The rows are grouped in 4 different ways at once. Each group adds its own fixed numbers to the row, and there is some noise. The rows also spread widely along 12 directions, which tell nothing about the answers.
In the rows, zero is written as 128.
Some rows, each with its group in each grouping after it:
[131 136  69 125 104 111  90 149 171  93 113 119 132 124 150 149 152 135
 113 127 154 129 136 118  97  86 111 110 142 137 116 110 146  79 102 115
 173 111 185 120 132]  lidof N das zodi
[134 140 136 106 110 121 192 136 106 130  79 110 133 138 139  70 139  88
 143 125 103 131 134 104 133 162 149 109 129 147 138 169 118 114 183 116
 168 148 114 156 165]  lidof N did Zafil
[144 113 118 132 111 129 150 143 103 101 124 134 123 132 164 128 129 127
 137 122 138 148  97 118 158 128 113  88 113 108 151 131 184 107 165 133
 184 148 139 152 143]  ratu B muva Zafil
[122 124  99 153 130 114 131 166 180 100  75 127 102 130 167 144 104 165
 107 106 144 131 122 148  73  94 137 124 198 133 111 124 104 108 102 128
 160 101 151 146 159]  ratu B das Nit
[123 121 139 115 140 103 159 154  92 116  87 108  69 135 104 141 112 111
 122 135 110 106 128  82 129 142 123 164 115 124 145 124 137 102 169 122
 109 116 140 107 121]  Vapev P Pum zodi
[128 118 118 168 123 133 196 137 124 141 132 201 116 142 123 141  89 150
 126  99 129 191 130 118 126  97 155 116 158  87 137 103 117 166 109  98
 153 145 127 166 177]  Vapev X kugop Nit
[130 125 117 140 129 190 184 151 159 174 145 188 130 133 147 163 188 103
 123  86 152 178  96 141 111 127 114  98 145 129 134 101 102 163 147 133
 139 147 131 150 134]  Vapev X muva Zafil
[134 117 101 130 121 138 128 162 136 130  84 130 138 102 134 113 157 121
 155 124 138 135 107 130  99 150 119 135 149 109 140 116 114 110 132 111
 152 114 137 131 126]  lidof P did zodi
[130 124 114 110 128 154 162 140 134 134 101 136 123 128 138 132 125 109
 131 119 159 163 111 110 124 146 129 106 104 136 153  95 158 142 151 119
 128 118 125 154 108]  lidof X kugop Zafil
[103 129 115 110 139 163 131 146 178 115 169 201 115 122 111 172 127 130
  78 140 158 160 120 120 107  84 124 105 145 168 115 101 144 128  61 120
 119 127 149 121 123]  Vapev B Pum Nit
[115 136 150 101 137 161 119 147 121 104  98 187 183 135 154 109 128 108
 137 159 112 171 102 140 138 121  87 119 168 145 157 158 108 124 135 127
 127 110 131 171 114]  Vapev X muva zodi
[127 106 112 102 139 158 115 158 131 108 117 147 107 115 160 149 138 137
 115 138 137 147  88 109 148 120  95 122 142 127 153 122 178 105 132 138
 159 128 150 123  92]  Vapev N muva Zafil
[111 122 191 127 154 152 120 126  72  96 163 184 137 138 152  92 116 111
 127 176 105 130  91 134 179 124  78 118 152 102 146 176 162 107 133 133
 159 126 106 167 154]  ratu X Pum Zafil
[127 108 150 112 130 162 167 161 104 126 126 175 143  88 109  72 100 120
 178 155 140 158 122 116 157 174 131 103 116 118 132 128 163 149 124  91
 131 108  93 163 127]  lidof N das zodi
[119 137 140 159 123 129 122 173 169 107 173 160 116 122 139 148 124 121
 127 129 157 120 142 148 122  92 102  93 147 113  91 103 156 122 105 118
 123  96 149 120 165]  ratu X muva Zafil
[121 128 120  96 143 150 132 158 151 123 114 119 110 118 124 133 158  99
 123 134 169 132 118 114 123 150 114 101  92 161 123  94 167 112 139 117
 114 109 139 109  96]  lidof X did zodi
[118 132 135 105 167 146 116 135  97 117  99 109 107 146 144 145 132 124
 112 165 146 118  95 108 128 131  87 162 131 130 148 115 131 113 129 155
 126 102 115 148 112]  lidof N Pum zodi
[114 133 157 103 138 132 142 112  86 117 150 146  95 123  95 110 119  98
 116 170 117 106 118 103 149 132 112 151 114 118 118 136 146 101 125 124
 130 133 108 132 156]  lidof B Pum Zafil
[108 119 168  72 166 152 128  95  65 115 147 160 100 131 100 107 135  90
  99 182 126 124  88  97 156 137  91 149 112 119 148 135 164 112 128 138
 127 142 100 159 119]  lidof P das Zafil
[115 118 179 104 179 131 116 180  93  92 121 127  55 118 130 145  85 118
 120 159 119  99 120 104 154 134 107 172 120 137 135 115 157  97 157 120
  53  86 118  98  82]  lidof P Pum zodi
[136 136 141 164 117 119 156 174 120 112 104 176 128 142 174 142  77 135
 147 121 103 160 140 128 130  86 130 145 164 107 132 126  94 125 173 111
  98 107 137 137 148]  Vapev B kugop Nit
[126 136 157 113 123 150 203 158 139 128 100 137 125 120 138  69 141  91
 155 120 121 142 114 126 121 176 131  78 141 145 125 175 146 147 153 120
 157 128 103 158 161]  Vapev X Pum Zafil
[116 120 123  89 151 142 151 149 157 126 102 103  53 106 124 131 166 106
  96 111 142 109 106 113  91 155 128 130 136 158 115 127 149 106 133 132
 135 134 127 114 115]  lidof P das Zafil
[122 133 135 145 134 128 184 156 117 142 100 146 103 145 116 130  93 149
 127 120 122 139 141 110 121 119 150 142 151 116 130 114  96 146 125 115
 125 122 122 151 158]  Vapev N did zodi
[152 122  79 166 100 107 171 131 115 140 124 141 119 141 119 153 110 141
 136 102 147 156 137 110 119 103 152 127 113  88 134  79 122 137 136 101
 161 145 146 144 185]  lidof B Pum Nit
[113 128 131 109 141 149 148 134 126 133 105 132 115 123 104 110 136 114
 115 154 138 127 112 103 114 140 114 143 143 122 131 131 127 124 100 133
 149 120 120 140 142]  Vapev N did Zafil
[111  95 114 123 154 155 149 116 113 144 113 151  88 101  72 110 142 142
 119 142 156 140  88 124 107 153 113 155 150  88 132 101 124 126  55 120
 173 134 104 151 148]  lidof X muva zodi
[117 133 153 115 136 163 132 170 173 105 156 157 116  91 159 103 130 118
 141 146 161 132 117 156 118 127 103  86 166 148  91 149 159 131  91 131
 130 108  99 153 147]  lidof B das Zafil
[134 127 157 140 133 108 148 136  69 106 118 156 108 158 156 130  91 127
 130 139  81 133 114 112 157  95 112 156 166  83 156 154 116 111 173 132
 143 136 130 162 165]  Vapev P muva Zafil
[123 135 171 119 145  97 153 147  88  85 149 133  27 143 158 137 100 116
  89 117  78  95 137  98 160  97 143 139 143 138 119 172 160  69 183 117
 140 160 141 110 154]  lidof P kugop Zafil

New rows, each followed by its group in each grouping:
[125 132 151 140 145 146 159 134 100 148 142 153  96 135 116 145 117 106
 132 133 146 134 125 108 140 132 117 154 104  97 127  88 131 137 154 122
  87 109 111 136 143]  lidof X kugop Zafil
[144 143  98 153  73  88 177  98  99 134 148 148 139 160  96 133 120 110
 129 122 127 139 161  92 140  87 145 108  96  76 129 106 127 123 154 101
 169 163 159 139 209]  Vapev B did Zafil
[121 121 166 136 145 119 142 121  80  94 130 148  82 133 133  97  88 131
 129 160 100 119 107 106 154 109  99 144 165  67 133 169 161 105 116 131
 169 128 110 154 175]  Vapev X kugop Zafil
[107 130 115 145 125 130 133 142 163 131 124 150 126 108  85 121 136 119
 126 135 147 114 129 129  87 130 123 131 151 102 107 101 121 123  78 101
 145  95 141 130 172]  ratu X Pum Zafil
[136  98  97 153 112 158 145 188 181 137  92 131 142  63 126  94 139 145
 184 113 174 141 111 139  92 181 117 111 153  88 114  94 156 148 103 105
 161  72 124 136 133]  ratu N das Zafil
[123  96 154 108 154 133 114 176  91  90 103 139 122 106 149 112  92 121
 146 159 132 139  96 110 170 156  99 121 105 119 160 108 200 108 160 118
 112  98 132 121  78]  ratu P did Nit
[123 143 119 120 138 140 134 140 123 120  85 140 141 161 167 144 122 128
 114 141 134 151 110 133 112 105 121 139 152 146 150 123  85 119 144 138
 125 122 123 166 130]  lidof B did zodi
[134 120 134 136 139 143 121 187 135 106  76 131 115 111 179 127 121 123
 153 126 110 137  95 132 117 127  93 150 187 109 146 140 117 113 162 138
 120  97 132 132 111]  Vapev P muva Zafil
[119 128 143 125 121 116 159 133 108 105 124 168 123 137 117  91 100 125
 129 139 107 145 134 112 145 116 136 100 148 123 134 159 149 112 116  99
 175 146 135 148 167]  Vapev X did zodi
[133 120  95 126 110 135 128 172 156 121  91 144 138  99 133 132 146 101
 155 120 140 150 124 119 114 136 108 119 119 129 117 106 138 105 166 106
 109  96 157 107 104]  Vapev B das Nit
[131 128 115 135 115 106 180 141 104 140 107 153 110 139  91 123 111 118
 130 108 115 138 150 110 113 118 159 152 136 115 130 108  87 127 142  97
 131 145 136 146 169]  lidof P muva zodi
[125 118 167 119 162 135 114 174 137  68 144 144  63 123 196 136  84 145
 105 135 128 129 104 134 151  93 111 113 179 135 127 163 188 106 125 139
 138 112 120 149 127]  lidof P das Zafil
[111 134 123 128 133 132 153 117 121 133 141 138 102 138  95 125 144 128
 103 151 143 120 122 108 109 118 116 128 144 108 115 128 128 124  71 133
 186 151 127 142 180]  Vapev N did zodi
[138 124 123 113 114 140 152 137 100 145  72 120 163 107  96  75 126  88
 193 160 157 146 116 100 130 191 104 130  88  81 148 101 154 147 153 109
 115  77  99 160 123]  lidof X kugop Zafil
[117 117 112 102 141 133 120 140 146  94  84 107 127 123 138 110 146 111
 120 148 154 132  94 115 116 154  97  88 122 148 136 132 182 100 112 133
 170 108 145 130 115]  ratu X Pum Nit
[113 150 116  62 137 142 113 148 169 100  95 116 136 134 140 132 155  74
 100 143 153 137 123 114 114 125 106  93 109 203 127 128 153  95 149 126
  97 105 154 122  87]  lidof X muva Zafil
[126 141 131  90 149 102 147  96  79  94 118 113 103 181 139 136 109 106
  80 161 128 136 110  88 160 100 115 105  93 139 157 135 180 103 141 139
 161 151 138 159 152]  lidof X Pum Nit
[117 149 142 141 104 120 136 152 134 101 144 150 145 141 153 105 131 123
 135 145 125 123 144 133 126 113 114  88 151 121 107 154 139 107 103 123
 185 127 140 152 180]  ratu N kugop zodi
[123 124 111  74 119 151 132 137 143 112 128 153 153 107 103 106 149  81
 133 146 149 150 120  98 128 150 119  85  94 161 143 113 191 118 120  99
 136 127 142 131 106]  lidof P Pum Zafil
[122 115 103 132 126 135 116 137 125 116 142 172 131 125 123 145 169  95
 117 137 120 142 108 112 138 112  86 129 128 106 129 119 140  86 134 110
 157 130 167  97 132]  Vapev X Pum Nit
[141 127 132 169 124 115  83 186 113  84 119 158 140 106 184 119  93 128
 180 143 102 126 127 133 161  98  88 153 166  73 134 129 141  83 170  95
 115  66 147 116 135]  lidof X Pum Zafil
[138 102  89 137 115 147 125 184 164 135 128 163 138  68 107 124 156 100
 169 116 148 144 122 124 109 156 112 125 120 107 116  75 148 117 131  79
 117  98 153  83 110]  lidof P Pum Nit
[123 127 143 139 149 127 135 138  98 111  89 145 110 148 147 127 103 126
 121 142 106 138 112 120 130 106 101 162 161  99 140 136 110 113 150 130
 123 106 127 147 149]  Vapev X das Nit
[112 128 156 105 144 119  93 139  95  78 136 119  63 140 165 166 134  98
  85 149 105  87 117  98 161 107  90 146 108 149 128 144 174  37 206 141
 108 126 157  75  89]  ratu B kugop Zafil
[ 93 139 122  47 157 137 173  76 123 129 127 116  52 159  52 151 147 103
  27 150 158 117 103  73 109 117 140 119  97 186 133 122 148 111  84 158
 147 180 129 136 136]  Vapev B muva Zafil
[120 101 150 110 145 156 136 134  88 123 122 188 132 103 108  92 131 103
 144 164 110 146  89 117 143 152  92 154 149  88 147 138 130 117 123 118
 139 123 111 147 126]  Vapev P das Nit
[122 142 149 111 117 135 139 132 126 118 133 148 144 111 119  74 139  92
 149 165 127 114 124 134 117 138 109 120 152 124 106 153 116 110 114 118
 146 121 101 146 177]  lidof B did Zafil
[114 100  97  30 132 135 121  77  85  99  67 133 140 120  85  92 171  74
  98 176 107 159  76  61 146 166  99 114  83 151 190 154 193  61 134 119
 194 169 158 130  71]  Vapev P kugop Nit
[113 133 130 129 137 142 138 125 107 140 125 138 125 143 111 129 144 117
 122 160 139 120 113 113 122 126  99 149 137 103 130 115 109 127 104 142
 147 123 121 144 147]  Vapev N did zodi
[133 102 108 103 126 125 142 115 107  95 122 138  98 110 116 100  92 152
 120 149 148 153  98 106 145 125 132  95 129 110 148 129 197 115  78 117
 200 151 117 167 156]  lidof B muva Zafil
[134 122 101 123 126 102 116 128 120  92 100 134 141 147 131 126 104 143
 124 156 143 154 103 110 127  94  96 119 156  84 156 120 161 125  81 135
 185 130 149 168 160]  Vapev P muva Nit
[129 100 139 106 145 147 182 166 124 120  94 130 104  89 126  77  95 126
 162 127 150 155 102 119 133 185 148 103 130 123 145 122 185 154 125 102
 143 124  92 155 120]  lidof P did Zafil
[134 109 104 143 125  87 166 150 145 105 123 100  48 119 114 132 107 147
 118 113 157 117 125 102 108 114 137 107 138  94 107 111 180 128  98 119
 177 138 146 118 182]  Vapev P das Nit
[121 136 143 121 142 113 104 150  98  85  88 127 111 153 176 145 101 136
 114 150 102 125 116 106 145  86 100 155 160 125 152 150 130  90 163 139
 133 110 154 145 115]  Vapev N das zodi
[125 117 137 136 127 128 149 161 131 116 103 136  96 116 139 119 111 136
 134 120 127 124 121 130 123 138 130 134 151 121 122 128 129 106 151 123
 131 116 126 132 142]  ratu B muva Zafil
[ 98 100 147 116 148 147 166 124 108 123 133 172  92 117  96 102 119 129
 102 148 126 142 103 125 131 146 140 119 147 134 125 137 136 112  87 116
 175 161 107 140 154]  ratu B did Nit
[124 110 129  90 149 150 133 154 141 101  94 107  78  97 142 122 148 123
 123 139 142 117  81 120 125 156  95 110 140 144 128 144 174 100 122 153
 152 125 120 127 110]  Vapev B muva Zafil
[137 124  97 118  98 142 123 209 184 118  99 120 156  78 135 125 164 104
 186 126 166 134 141 118 117 163  95  86 102 139 110  99 169 121 144 104
 112  74 164  88  91]  Vapev N muva zodi
[113 135 149  91 132 135 116 132 100  90  73 170 138 132 160  96 101 103
 116 155  67 139 117 124 138 110 127 170 176 160 152 179  89  76 182 114
 107 115 125 155 116]  lidof B das Zafil
[143 117  91 129 102 134 105 193 168 109  87 131 147  75 154 122 123 113
 176 121 146 140 135 124 126 139 121 116 119 130 125  92 156  94 168  85
  99  73 159  95  94]  lidof B did Zafil
[118 117  90  88 111 130 154 124 141 123  64 122 138 110  94  80 167 115
 138 132 137 145  99 110  89 163 115 107 145 129 149 141 139 120  95 119
 207 147 139 150 142]  Vapev P muva zodi
[132 155 142 137 135 115 129 162 125 107 105 131 130 162 167 151 130 100
 122 137 113 125 123 120 120  99  96 141 153 124 134 130 107 113 167 135
 106 108 149 129 140]  Vapev P Pum Nit
[114 110 143 108 174 150 183 134 110 128  83 133  57 140 122 134 105 151
  91 120 140 149  88 112 120 138 136 131 149 144 151 133 141 146 118 143
 149 139 104 167 120]  Vapev X das zodi
[120 133 189 119 158 126 163 120  78 100 139 134  76 159 157 103 132 104
 109 159 112 114  96 120 152 121  87 118 157 107 118 194 151 112 136 160
 173 148 100 163 184]  Vapev X das Nit
[110 145 171  79 145 169 127 118 103 113 168 177 127 147 119 143 111  80
 100 178 147 142 118 103 157 107 104 126  93 157 134 112 155 124 136 134
  65 120 112 149 105]  lidof B kugop Zafil
[112 145 140  89 139 127 169 125 129 127  78  95  88 137  96 102 131  86
 110 143 145 108 133  99 101 163 132 135 112 149 116 128 128 118 136 125
 108 106 111 134 141]  lidof X kugop Zafil
[137 129  78 109  98 133 139 171 189 124  66 113 139  89 108 123 134 108
 150 116 169 146 141 109  87 146 134 107 115 147 123  92 150 127 142  97
 102  84 155 115 105]  Vapev B das Zafil
[127 125 102 140 114 116 130 125 117 106 126 164 145 132 123 115 127 133
 125 149 111 146 119 108 125  99 109 126 160  93 137 140 130 106  87 115
 200 135 152 148 179]  Vapev N Pum Nit
[129 124 128 106 119 129 146 165 139  97  99 112  89 109 149 120 143 117
 142 127 138 129 111 104 134 153 110  98 113 148 127 145 180  99 151 131
 145 124 142 109 107]  Vapev B kugop zodi
[141 125 137 144 134 149 141 177 131 128 141 158 141 117 156 125 136 102
 159 137 140 145 115 136 126 133 100 123 140 107 119 111 131 142 144 119
 117 106 119 135 141]  lidof P Pum Nit
[121 124 127 109 128 147 132 170 169 106 120 166 136 100 121 121 107 121
 137 148 163 155 126 124 116 119 115  91 140 147 116 118 159 135  89 115
 114  96 129 139 125]  Vapev B das Nit
[118 142 151 113 129 143 159 138 146 118 127 117 115 138 142 113 161 105
 132 145 161 122 109 129 110 144  83  78 134 126 106 152 159 135 102 154
 159 121 117 152 160]  Vapev X kugop zodi
[131 126 173 137 121 154 172 135  74 146 147 188 146 128 110 100 110 102
 159 155 116 144 124 106 161 137 107 145 128  80 135 129 120 156 152 115
 116 119  98 168 163]  Vapev N das Zafil
[111 115 129 155 138 112  97 125 108  98 162 176 100 120  97 140 101 154
 115 158 132 123 124 115 145  74  98 143 157  65 122 110 152  97  60 110
 168 122 149 123 167]  Vapev X did zodi
[115 129 128 113 153 159 129 128 119 121 119 151  99 147 153 163 156 126
  90 137 132 140  85 125 122 108 101 129 147 145 143 133 120 104 129 154
 152 150 136 141 116]  Vapev B did zodi
[108 122 148  98 137 143 172 130 155 118 131 143  96 102  87  74 127 123
 121 149 154 133 107 122 106 146 117  78 155 129 104 158 173 144  44 129
 191 139 100 158 180]  Vapev X muva Zafil
[121 137 153 166 139 134 130 195 136 118 136 162 111 140 180 168 132 111
 119 112 102 117 144 139 132 103 116 145 154 141 105 122 101  92 185 117
  94 100 154  89 127]  ratu N Pum Nit
[141 101  88 148 121 148 162 190 159 138  72 145 120  91 138 131 131 141
 169  84 155 172 114 120 109 154 130 113 130 112 143  87 145 149 154  94
 133  91 145 128 102]  Vapev X das zodi
[119 142 138 127 148 145 192 161 142 138  81 136  73 148 145 156 107 131
  97  95 113 142 125 121  96 115 161 149 168 168 138 132  86 139 168 133
  97 130 122 145 141]  Vapev B Pum Zafil
[139 104 125 164 135 126 114 187 115 113 119 161 101 101 157 137  98 150
 162 122 112 137 124 130 140 114 123 163 161  82 139 104 124 102 149  94
 121  99 137 115 120]  lidof P did zodi
[133 130 122 129 145 145 137 136 126 123 122 113 105 135 160 133 129 134
 136 142 174 141  90 123 121 129  89 113 132  80 137 107 174 142 106 152
 160 109 110 164 151]  lidof X kugop Zafil
[123 139 130 145 128 141 180 143 114 151  97 148 131 146 113 127  89 131
 140 139 144 151 136 104 109 122 135 150 152  93 140 100 101 171 115 126
 116 105 108 177 165]  Vapev N kugop Zafil
[128 121  96 144 110 131 161 160 145 132  87 132 162 127 132 114 133 132
 144 119 147 154 125 122 103 153 130 107 135 122 135 100 130 137 123 112
 167 112 143 150 150]  ratu N Pum Nit
[145 117 140 142 127 134 150 163 106 116 146 141 109 135 163 140 121 118
 148 138 144 142 112 121 161 124  93  98 111 103 124 118 167 123 162 137
 128 128 125 122 146]  Vapev B did Nit
[131 121 111 123 112 107 124 105  88 112 141 147 126 140 101 133 141  95
 115 159 123 124 126  88 155 103  99 127  94  94 129 115 152  80 143 118
 150 143 158 111 153]  Vapev B did Nit
[114 123 149  92 160 133 175 116  92 122  88 125  53 134 105 124 100 115
  88 129 118 119 114  96 128 138 156 159 123 159 139 133 124 109 161 128
 107 140 104 143 126]  lidof B das Zafil
[121 141 155 148 154 124 106 180 117  89  96 123  90 151 194 169  84 141
 106 134 110 111 122 134 127  87 112 164 168 133 133 131 113  91 184 144
  83  84 142 127 121]  ratu B Pum Zafil
[104 129 150  69 157 134 171  92  88  91 138 151  78 155 125 115  92 127
  62 148 110 149  98  93 160 104 154  97 132 176 159 174 183 110 104 133
 185 190 112 182 162]  lidof B Pum Zafil
[125 100 120 131 161 155 148 141  99 150 114 116  69 115 107 154 135 137
 126 145 160 117  89  90 131 157 100 168 110  76 147  78 153 132 125 139
 127 114 110 120 108]  Vapev N did Zafil
[122 132 114  91 114 129 150 117 119 117 112 146 110 121 114 123 142  91
 108 123 112 133 131  95 125 134 141 130 101 159 131 131 136  80 169 102
 129 149 145 118 124]  lidof B kugop Zafil
[102 147 170  80 137 149 139 146 138  87 157 192 135 131 133 110  77 105
  99 155 124 152 145 122 158  93 151  85 139 201 124 150 154 117 116 105
  97 129 122 150 126]  lidof B did Zafil
[109 127 156 142 159 159 206 160 133 144 180 179  56 144 118 171  89 163
  91 104 163 151 134 113 137  97 164 108 137 138 112  91 141 179  88 128
 127 151 112 144 154]  Vapev N did zodi
[109 133 120 104 164 148 148 148 142 133  88 133  81 132 118 153 143 101
  85 121 132 134 116 110 100 137 129 160 129 174 129 104 107 107 143 118
  90 112 132 111 102]  lidof X Pum Nit
[119 106 137  98 136 175 145 126 102 136 170 201 123 111  99 135 158  92
 122 138 123 157  94  97 164 142 104 119 102 118 153 116 171 127 131 109
 134 149 134 124 104]  Vapev P Pum Zafil
[109 114 138  98 154 169 131 168 149 110  98 172 128 117 145 126 123 132
 113 148 129 157  92 127 117 127 109 128 175 156 140 132 127 120  99 137
 136 114 128 143 101]  Vapev N muva Nit
[119 106 121 118 142 156 121 145 127 114 107 151 110 100 140 123 127 135
 131 149 130 144  84 121 130 133 102 135 154 106 147 129 149 105 117 131
 154 118 124 133 113]  Vapev B did Zafil
[114 133 142 140 121 109 145 139 116 106 137 152 116 147 119 132 105 135
 119 140 137 130 138 115 119 105 126 120 141 105 125 115 141 124 101 119
 148 126 139 151 162]  ratu P kugop zodi
[138 145 155 148 138 108 174 175 127 117 122  98  45 148 157 164 100 129
 123 104 136 110 144 117 132 107 126 130 129 127 109 114 138 131 189 147
  83 116 125 115 151]  Vapev B muva Zafil
[117 133 110 108 106 128 146 122 132 119 120 174 146 128  95 121 125 107
 114 137 122 146 144  89 131 111 133 122 125 133 133 122 134 118 128  94
 135 129 158 139 139]  Vapev N das Zafil
[114 114 128  86 175 153  77 184 157  72 116 132  97 117 179 160 121 133
 107 160 156 138  73 117 134 110  72 107 144 153 151 126 210 102  97 151
 128  93 150 117  61]  Vapev P Pum Nit
[131 123 117 124 110 145 137 152 132 138 113 162 163 102 100 106 142  92
 164 138 126 145 127 111 121 144 109 130 128 104 142 104 129 129 142  92
 118 105 140 122 123]  Vapev P did Zafil
[120 129 137 136 142 131 155 120 101 120 128 128  93 163 143 139 125 144
  95 132 136 124 103 116 131 111 114 128 146 107 136 130 134 115 120 157
 187 151 124 166 178]  ratu N muva Zafil
[116 124 142 148 120 121 193 139  96 127 144 211 137 151 100 121  86 126
 114 113 107 170 146 122 140 104 169 120 144 115 134 117 100 145 134  87
 141 161 132 161 180]  ratu P muva Nit
[113 135 144 119 143 107 113 154 135  74 104 124 110 135 134 120  72 143
 110 158 135 115 123 117 109 104 126 121 167 126 136 133 165 117  87 126
 140  96 137 148 147]  ratu P Pum Zafil
[126  98 122 120 150 125 159 155 107 124  86 106  51 106 125 128 158 115
 125 117 115 109  89 107 116 164 104 156 142 101 131 138 134  91 152 137
 161 144 127 101 132]  Vapev P muva Nit
[122 123 158 154 145 115 185 152  92 131  70 132  82 142 129 108  85 135
 126 104  97 126 130 118 128 143 160 160 159 112 141 135  98 123 186 104
 120 122 114 142 158]  ratu X did Zafil
[126 117 101 129 115 133 116 179 178 111 119 163 133  84 120 123 122 124
 146 133 150 142 132 141 104 121 120 123 150 129 100 100 120 103  99  94
 112  93 146 104 128]  lidof B muva Nit
